The rows of a group lie close to one hidden flat surface of 9 dimensions, which may be shifted away from zero. Surfaces can cross.
In the rows, zero is written as 128.
Some rows, each with its group after it:
[143  88 169 148 101 102  94 132 137 131 126 151 121  99 107 140]
kire
[139 167 121  86 132 110 164  92 100 134 184 163 104 161 139 115]
mugof
[140 109 151 104 114  59 134 138 143 139 102 172  75 148 127  89]
kire
[ 83 178 127 162 138 152  99 181 129 134 107 120  95 115 140 140]
gekir
[ 96 158  91 101 127  86  55  86 126 191  92  85 137 128 107 126]
robud
[117 170 133 148  96  85 105 113 121 129 163 173  65 133 141  71]
gekir
[126 115  84 122 130  58  70 124 161 154  83  89 123 158 105 105]
Visof
[102 125  73 150 117 109 142 104 168 225  74 118 131 159 157 122]
noso
[127 151 118  97 161 146 140 110  95 131 140 138 123 136 190 165]
noso
[127 125 130 138  90 107 133 125 172 129 130 106 100 164 111  90]
noso
[ 95  53 161 207 138 158  94 149 159 128  91 130 122  62 160 130]
vil
[118 103 183 156 137 119  90 120 133  75 185 162  63 100 179 113]
gekir
[141 127 135 112 111 137 147  97 130 134 137 125 123 149 173 142]
noso
[143 109 136 144 112  70 103 111 155 144 165 137 105 153 109 153]
noso
[120 128 101 131 159  93  90 184 126 147  76 118 140 125  94 162]
Visof
[115 132  77 133 130 119 101 105 115 153  79 113 151 114 157  83]
vil
[138  98 163 150 114 132 126 153 151 120 135 122 125 123 109 171]
Rusuk
[137  98 152 119 113  62 102 109 165 129 150 133  89 150  93  99]
mugof
[147 105 113 144 148 142 176 135  90 109 162 183 180  92  63  93]
robud
[138 125 144 143 105 145 161 137 158 106 160 114 120 147  98 123]
Rusuk
[133  92 151 117 109 135 166 114 129 162  91 164 132 116 166 125]
noso
[115  91 148 193  74 127 129 141 184 169  98 126 125 116 104 120]
robud
[127  74 125  89 143 110 122  71 144 120 100 114 127 126 151  45]
gekir
[137 107 136 133 147 117 104 103  82 155 139 169 152  91 161 190]
Rusuk
[127 111  42 137 185  82 126  98 115 172 137 132 155 152 132 142]
kire
[ 77 159 115 154 135 153 150 172 145 166  81 137  99 124 151 108]
robud
[150 132 140  96  94 144 133  82 142 111 131  85 129 154 165 122]
noso
[126 123 130 126 118 131 130 147 142 136  88 108 139 130 108 116]
kire
[162  84 119  91 158 111 110 140 116  77 102  98 180 119  70 108]
robud
[155 110  90 153 130  73 142 130 158 119 166 130 121 175  84 101]
mugof
[116  90 135  87 127  73  91  81 123 198  69 144 136 105 124 116]
robud
[103  89 134 109 166 109  79  79 113 155 132 127 143  80 106 125]
vil
[135 127  89 115 152 127 155 152 120 127 106 119 166 134  72 106]
mugof
[141  85  88 162 164 178 158 111 133 103 152  96 184 131 154 152]
Rusuk
[137  94 117 157  87  84 156 127 191 160 111 136  94 179 133  90]
kire
[134 150 121 147 118 111 146 160 123 110 135 159  97 143 127  90]
kire
[124 168 147 135 130 169 137 163 114 103 166 119 131 120  97 175]
gekir
[144 123 143 159 104 148 172 185 195  63 155  84 103 180  84 115]
Visof
[ 80 135 133 138 171 188 174 127 129 130 168 135 137  91  80 116]
vil
[157  99 140 107 133  94 181 133 131 143 140 173 113 163 135 158]
Visof
[159  58 107 136 132  62 104 147 165 107  83 106 146 148  91  89]
robud
[119 165 112 116 161  93  93 165  88 156 104 154 120 123 140 180]
gekir
[ 91 120 134 129 111 115 127 135 160 182  62 133  97 129 162 100]
robud
[111 172 159  98 135 112 132 184 135 128 123 137  66 155 122 163]
gekir
[119 125 151 100 123 145 211 167 143 134 103 157 120 134  74  85]
noso
[149 131 103  77 105  75 106  65 140 133 149  90 135 170  79  87]
Rusuk
[115 146  92 144 150 164 154 163 123 106  90 120 126 132 163  87]
mugof
[124  89 110 137 169  59 129 126 114 155 123 197 105 122 142 103]
kire
[ 98 126  81 173 150 131  85 137 128 157  83 111 147 106 159 131]
robud
[153 126 124  87 149 100 138 124 114 123 155 126 145 148  81 154]
kire
[140  94 134 105 113  80  95  97 123 126  89 150 124 110 134  53]
vil
[115 186 109 159 100 149 189 168 131 111 119 168  75 159 174  53]
kire
[109 142 134  97 120 121  88  75 111 175 125 114 144 106 120 148]
robud
[ 96 185 121 105 104 106 117 126 155 154 120 110  80 161 113  85]
gekir
[104 105 132 115 136 119 108  71 124 139 122 143 112 103 164  60]
vil
[ 97 140  56 156 146 120 131 101 140 164 115 117 134 138 138  58]
Rusuk
[119 167  81 143 144 131 109 152 141  89 147  81 122 157 100 101]
Visof
[121 160 131 123 107 177 151 116 123 111 131 125 123 126 167  93]
mugof
[155 132 148 119 120  81 150 129 149 125 182 151  75 189 136 163]
Visof
[137 106 190  89 110  88 132 159 169 118 114 127  72 162 111 153]
gekir
[169 130 155 134  67 102 144  97 130 105 198 155 117 147  90 104]
gekir
[141 182 120 146 113  96 122 151 128 118 196 136 102 166  89 163]
Visof
[ 98  95 167 132 143 164  96 106 163  79 146  83  92 105 154  92]
gekir
[146 125  91 149 170 115 133 150 142  87 181 103 119 177 134 162]
Visof
[135 103 159 155 135 103  82 110 129 117 189 142 111 111 113 175]
mugof
[174 107 140  91 100  70 151  99 156 119 184 127 118 188  78 136]
Visof
[ 89  90 126 158 135 147 113 146 184 168  69  76 141 113 107 144]
vil
[115  59 142 150 114  88 116 108 165 194  72 158 107 118 168 125]
kire
[148 132 158 100 122 136 110 130 142  72 144  87  97 160 173 148]
noso
[ 88 102 146 144 159 182 129 125 161 147 140  78 155  93  74 168]
vil
[119 159 114 125 141 139 138 138 134 112 138 112  99 163 171 131]
noso
[114 125 122 138 136 138 126 152 143 135  95 115 121 128 148 127]
noso
[139  79 137 206  66 116 147 128 198 145 135 131  99 160 159 131]
Rusuk
[118 131  73 139 146  69 100  76 107 189 144 156 143 125 113 109]
mugof
[104 166  76 126 154 122 104 132 121 130 100 100 122 140 159  96]
Rusuk
[ 85 188  83 128 128 118 101 163 134 148  61 109 105 132 122  57]
Visof
[158 142 129 139  87 167 111  95 125  96 151  82 149 141 183 156]
mugof
[121  94 150  67 172 106 111 137 129 138 105 111 156 100  33 133]
Rusuk
[142 120 143 195 131 155 143 207 140 107 136 135 115 137 153 217]
vil
[137  71 126 180 108 155 164 111 130 159 105 172 151 100 185 127]
Rusuk
[143 162 135 104  86 180 145  92 109 130 118 101 155 132 180 143]
mugof
[122 145  84 130 144 118 172 136 128 149 122 150 127 152 128  99]
mugof
[115 112 120 147 181 119 113 166 114 148 129 142 142 108 105 197]
vil
[146  82 140 184 123  87 102 160 113 113 119 192 122  89 120 108]
vil
[117  94 156 158  99 166 162 139 170 159  89 121 123 122 161 149]
kire
[139 111 124  49 193  61 128 190 135  99  77 121 103 171  88 124]
robud
[ 87 113 138 202  99 133 122 178 184 162  86 128 106 106  92  97]
Rusuk
[126 171 117 109  95 131 109  83 130 114 170  93 137 135  76  74]
Visof

New rows. What belongs after each?
[125 108  89 139 180  95  85 134 124  93 130 111 139 121  94  91]
mugof
[135  69 200 113 141 116 122 154 136  97 114 157 101  98 125 135]
vil
[137  67 148 106 132 108 120 112 134 110  89 135 132 107 141  77]
gekir
[167 107 124 109 110 108 122 122 147 116 124  87 154 163 105 156]
mugof
[154 125  89 160  89 162 164 153 158 118  85  82 171 166 142 128]
mugof
[153 108 166  92 100 108  83  98 148 102 115  80 111 154 165 144]
mugof
[164 119 151  63 129  72 128 134 105 105 117 158 116 144 108 116]
vil
[128  64 118 163 118 106 118 114 184 153 111 105 130 140 122 129]
Rusuk
[ 97 191 161  36 157 113 104 118 101 120 133 131  61 140 158 122]
Visof
[107 137  70 137 184 144 129 149 140 118  91  85 126 157 179 115]
Rusuk
[119 138 130 179  91 159 140 129 150 127 128 127 105 138 185 117]
mugof
[176  91 142 134  61 127 114 103 173  96 125  58 159 157 110 124]
Rusuk
[142 114 154  45 137  90 155 101 124 102 131 152  94 150 121  65]
gekir
[133 132 172  82 126 151 170 130 132 133 130 128 117 146 143 176]
kire
[123 134 144  77 142 184 218 140 106 140  94 163 141 123 157 130]
noso
[127 200  92 140 144 192 146 131  76 112 182 123 177 109 104 159]
gekir
[128 138 107 111 150  92 107 134 100 162 112 150 141 120 114 163]
Visof
[105 181 100 110 173 128  71 152 105 109 133  79 141 118  87 148]
Rusuk
[110 155 115 129 169 107 149 164 109 119 154 180  94 132 104  90]
noso
[159 129 108 168  93 108 115 134 146 135 146 113 144 158 120 171]
vil
[132  94  85 142 163 100 105 119 108 164  84 144 150 123 197 163]
gekir
[119 143 101 103 153  50  93 170 119 170  72 140 115 143 105 145]
Visof
[ 78  78 136 173 153 151 112 158 170 164  82 103 137  85 102 143]
vil
[165 100 147  97  76  87 113  48 116 131 152 146 142 124 113  85]
noso
[125 125 104 111 156 154 117 101 129  89 145  78 145 133 125  98]
Visof
[130 137 111 132 170 177 132 135  95 117 153 107 172 113 140 204]
gekir
[123 120 148  82 155 129 129 161 111 117  75 130 136 105 104 113]
gekir
[110 164 154 118 139 109 112 183 116 128 118 152  83 126 125 152]
gekir
[116 129 152 147  95 170 131 123 110 137  97 150 143  75 134  86]
kire
[136 122  50 132 155  97 137 151 135 147  68 111 144 177 167 131]
mugof
[118 122 127 174 135 128 104 162 127  87 109 151 104  98 150  64]
noso
[147 130 149 102  83 105 117  91 125 132 152 121 146 127  60 103]
Rusuk
[108  94 123 198 138 160 130 184 157 124  68 118 119 115 187 131]
robud
[111 120 109 124 113 126 119  91 130 137  90 129 132 114 146  35]
vil
[154 114 105 128 120 169 135 112 135  56 111  82 149 147 193  63]
robud
[126 131  59 119 180 156 149  99 110 119 126 106 161 138 174 105]
Rusuk
[ 94 140 136 139  88 166 121 109 145 132  76 110 120 101 163  39]
mugof
[135 134 127  90 131 132 129  97  91 108 117 148 128 113 172  79]
noso
[110 145 137  90 107  94  77  95 122 172  97 123 109 118 126 114]
Visof
[108 125  78 176 136 119 105 141 134 150  97 117 150 117 109 100]
robud
[135 162 153 117  70  98  70 127 106 146  88 136 123 106 132 123]
Rusuk
[113  62  72 204 159  84 135 146 169 177  89 152 120 142 158 114]
kire
[135 103 105  91 127  90 147 120 156 174  68 104 138 174 139 140]
gekir
[ 86 128 156  81 167 106 104 155 112 191  76 149 125  94  88 186]
robud
[171 155 137  57 114 146 119  83  38 108 115 148 181  97 167 137]
Rusuk
[125 172 191 117  99 173 141 121  84 140 170 172 125  87 124 181]
Visof
[125 160 163  68 164 124 134 134  98  90 174 150  89 128 126 135]
gekir
[143 120 177  99 124 115 100 181 141  97  86 102  96 147 156 188]
Rusuk
[112 147 131  48 179 115 156 160 127 124  87 129  84 163 155 122]
noso
[147  60  95 173 107 101 121 117 172 149 100  96 169 141 103 115]
Visof
[ 94 120 143 149 156 121 162 149 153 150 173 165  98 120  55 125]
Rusuk
[146 110 125 112 126 123 177 112 152 120 147 133 112 167 140 111]
Rusuk
[141 131 136 123 132 168  90 120 113  81 137  76 164 103 125 148]
noso
[110 138  93 204 142 149 101 150 119 108 150 126 143  97 113 111]
noso
[148 107 157  96 130 148 184 185 131  98  82 139 140 128  99 120]
gekir
[110 130 165 104 155 118 148 149 127 125 134 169  72 126 148 130]
mugof
[129 147  93  66 166 125 190 108 113 123 127 144 115 164 153  72]
Rusuk
[123  82  96 169 127 140 108 116 119 146  80 129 181  81 128  89]
robud
[130  65 157 157 113 106 108 123 140 161  84 159 116 105 197 157]
noso
[148 112 135 104 110 118 101 125 153 135 103  65 157 150 106 187]
vil
[117 117 108 117 145 176 217 119 141 155 123 132 145 143 136 125]
kire
[104 132 175 151 124 126  42 161 142 126 121  89 119  85  85 185]
gekir
[133 127 130 175 107 158 100 134 153  66 132  84 104 139 203 111]
mugof
[114 103 152  96 142 156 148 162 133 120  38 126 130 103 156 103]
noso
[121 167 114 131 132  89 113 136 139 154 172 125 104 161  92 166]
robud
[122 129 100 162 141 110 130 101 111 174 158 173 123 128 175 168]
noso
[159 133  94 135 114 125  66  87 113 112 141  72 177 133 143 152]
Rusuk
[163  66 187 141 118 147 172 178 160  88 124 138 126 140 125 179]
gekir
[138 146 113 121 157 162 118 163  89 103 104 109 166 118 151 181]
vil
[120 133 131 176 134 174 140 142 128  96 159 134 115 112 170 130]
gekir
[115 161 157 131  78  82  79 132 121 165 109 162  91 107 113 122]
Rusuk
[156  84 199  73 133 151 135 141 105  76 105 141 145  90 123 143]
noso
[117 179  94 156 135 173 142 125 136 111 179  89 115 168 180 171]
noso
[121  81 140 122 157 105  96 189 158 120  50  94 129 130 111 151]
robud
[133 129  61 132 174  84 167 148 120 154 133 160 147 161  78 115]
mugof
[128 107 122  46 167  78 135 119 119 160  84 136 133 140  96 114]
kire
[ 76 198  96  91 127 129 153  89 108 195  99 156 110 124 137  52]
robud
[105 131 164 116 156 154  89 147 118  95 134 111 116  92 111 136]
gekir
[127 132 134 132 137 149 145 118  78 146 135 185 150  84 145 139]
Rusuk
[131 117 114 193 143 150 137 163 145  68 174 120 139 120  77  94]
mugof
[120 135  65 173 125 117 163 141 140 185  95 145 137 156 166 122]
mugof
[139  64 160 120 112 135 124  84 164 129 121 103 138 123 147 128]
Visof
[135  77 137 143 123 165 179 130 169 141 132 103 171 129  84 170]
kire
[148 155 182 116  74 119  75 157 121 110 104 108 125 110  98 156]
Rusuk
[128  90 141 153 125 188 124  80 144 102 156  85 153 109 164 130]
Visof
[131 133  93 101 105 119 175  85 159 169 124 103 132 181 122 101]
kire
[155 132 107  72 115  84 115 137 112 125  63 114 145 155 124 107]
vil
[112 162 141 159 111 167 114 135 139 109 174 105 123 119 109 141]
gekir
[131 156  91 100 159 152 150  94  62 127 139 160 161 109 163 113]
Rusuk
[160 135 140 116 103 114 154  70 112 127 194 174  99 160 186 136]
noso
[129 164  97 131 114 114 142 150 134 126 125 121 129 151  82  86]
Visof
[131 109 146 147 124 163 108 143 123 101 112 113 164  83  93 115]
gekir
[ 80  94 165 103 136 129 165 100 199 165 140 123  72 143 107  89]
vil
[119 105 108 157 168 155 134 160 140 117  98 107 137 126 172 152]
Rusuk
[137 102 138 154 116 151 100 101  95  93 138 149 153  70 141  84]
vil
[153  91 118 168  75 124 115  44 132 178 137 140 151 123 203 150]
noso
[106 152 171 129 113 136 143 175 148 100 107 147  74 126 129  72]
gekir
[119 143 104 174 129  96  82 135 139 102 152 133  86 139 159  94]
noso
[118 201 143 117 101  88  61 147  99 137 130 136  85 127 126 148]
Rusuk
[130 131 134 156 109 212 176 131 126 119 129 117 167 109 150 140]
noso
[139  86 143  86 181 134 147 153 116 119  76 134 134 128 189 169]
Rusuk
[106 183 118 109 115  98 135 119 117 129 131 162  76 141 135  41]
gekir
[134 126 120 130 116  93 150 125 140 141 120 158  84 160 171  98]
gekir
[170  88 117 101 133 122 140 110  94 128 112 134 200 109  92 135]
gekir
[141  91 145  98 131  92 105  99 115 150 114 146 142 112 119 137]
noso
[165 125 139 126  89  94 137 135 142 116 133 138 110 167 135 132]
vil
[124 195  53 159 151 145 135 128 111 140 161 112 128 172 193 172]
kire
[122 141 100 127 164 173 177 121 105 108 178 133 162 116  91 110]
Rusuk
[136  94 125 116 112  73  51  83 113 180  86 120 168  88 108 142]
Rusuk
[ 87 111 125 139 168 101 133 107 150 176 150 151  85 134 136 135]
vil
[105 131 126 102 175  80  62 136 106 158  91 132 105 113 156 170]
gekir
[111 135 153 156 111 128 103 151 116 145  92 160  90 103 199 140]
kire
[122 149 162 148 143 182 132 175 103  75 155 140 131  89 110 148]
gekir
[123  78 184 156  80 130 110 147 152 143  77 145 124  84 122 116]
kire
[139  76  91 184 146  61  92 142 146 156 117 147 132 130 116 146]
robud
[118 160 108 128 161 135  99 127 123  87 172  93 107 147 143 144]
Visof
[139  93 116 177  87  96  63  94 147 163 119 107 151 118 132 152]
Rusuk
[136  76 109 118 153 103 114 164 128 159  48 118 181 106  79 146]
Visof
[153 159 123 160 102 146 156 170 162  96 167  88 119 188 119 183]
kire
[151 156 175  84 108 164 166 115 118  73 190 130 118 137 107 120]
mugof
[146 108  64  95 154 118 150  96 118 123 110 101 195 136  73  60]
Visof
[111  97  83 154 138 123 116 100 145 194  87 108 156 127 164 159]
kire
[136 102 146 166  93  91  86 105 178 160 141 109  90 162 168 183]
robud
[165 104 176 143  70 159 149 106 138  96 186 129 149 119  91 141]
noso
[129 129  90  89 164 116 141 107 100 114 103 141 121 144 191  75]
robud
[107 158  80 146 188 113 133 116 113 138 198 150 105 152 151 152]
Rusuk
[137  88 114 192 132 137 129 170 164 125 117 112 145 135 137 171]
Visof
[157 157 119  94 121 122 108  88  82 112 164 130 154 130 135 146]
Rusuk
[106 148 118 189 153 159 136 191 140 101 148 124 107 131 129 144]
noso
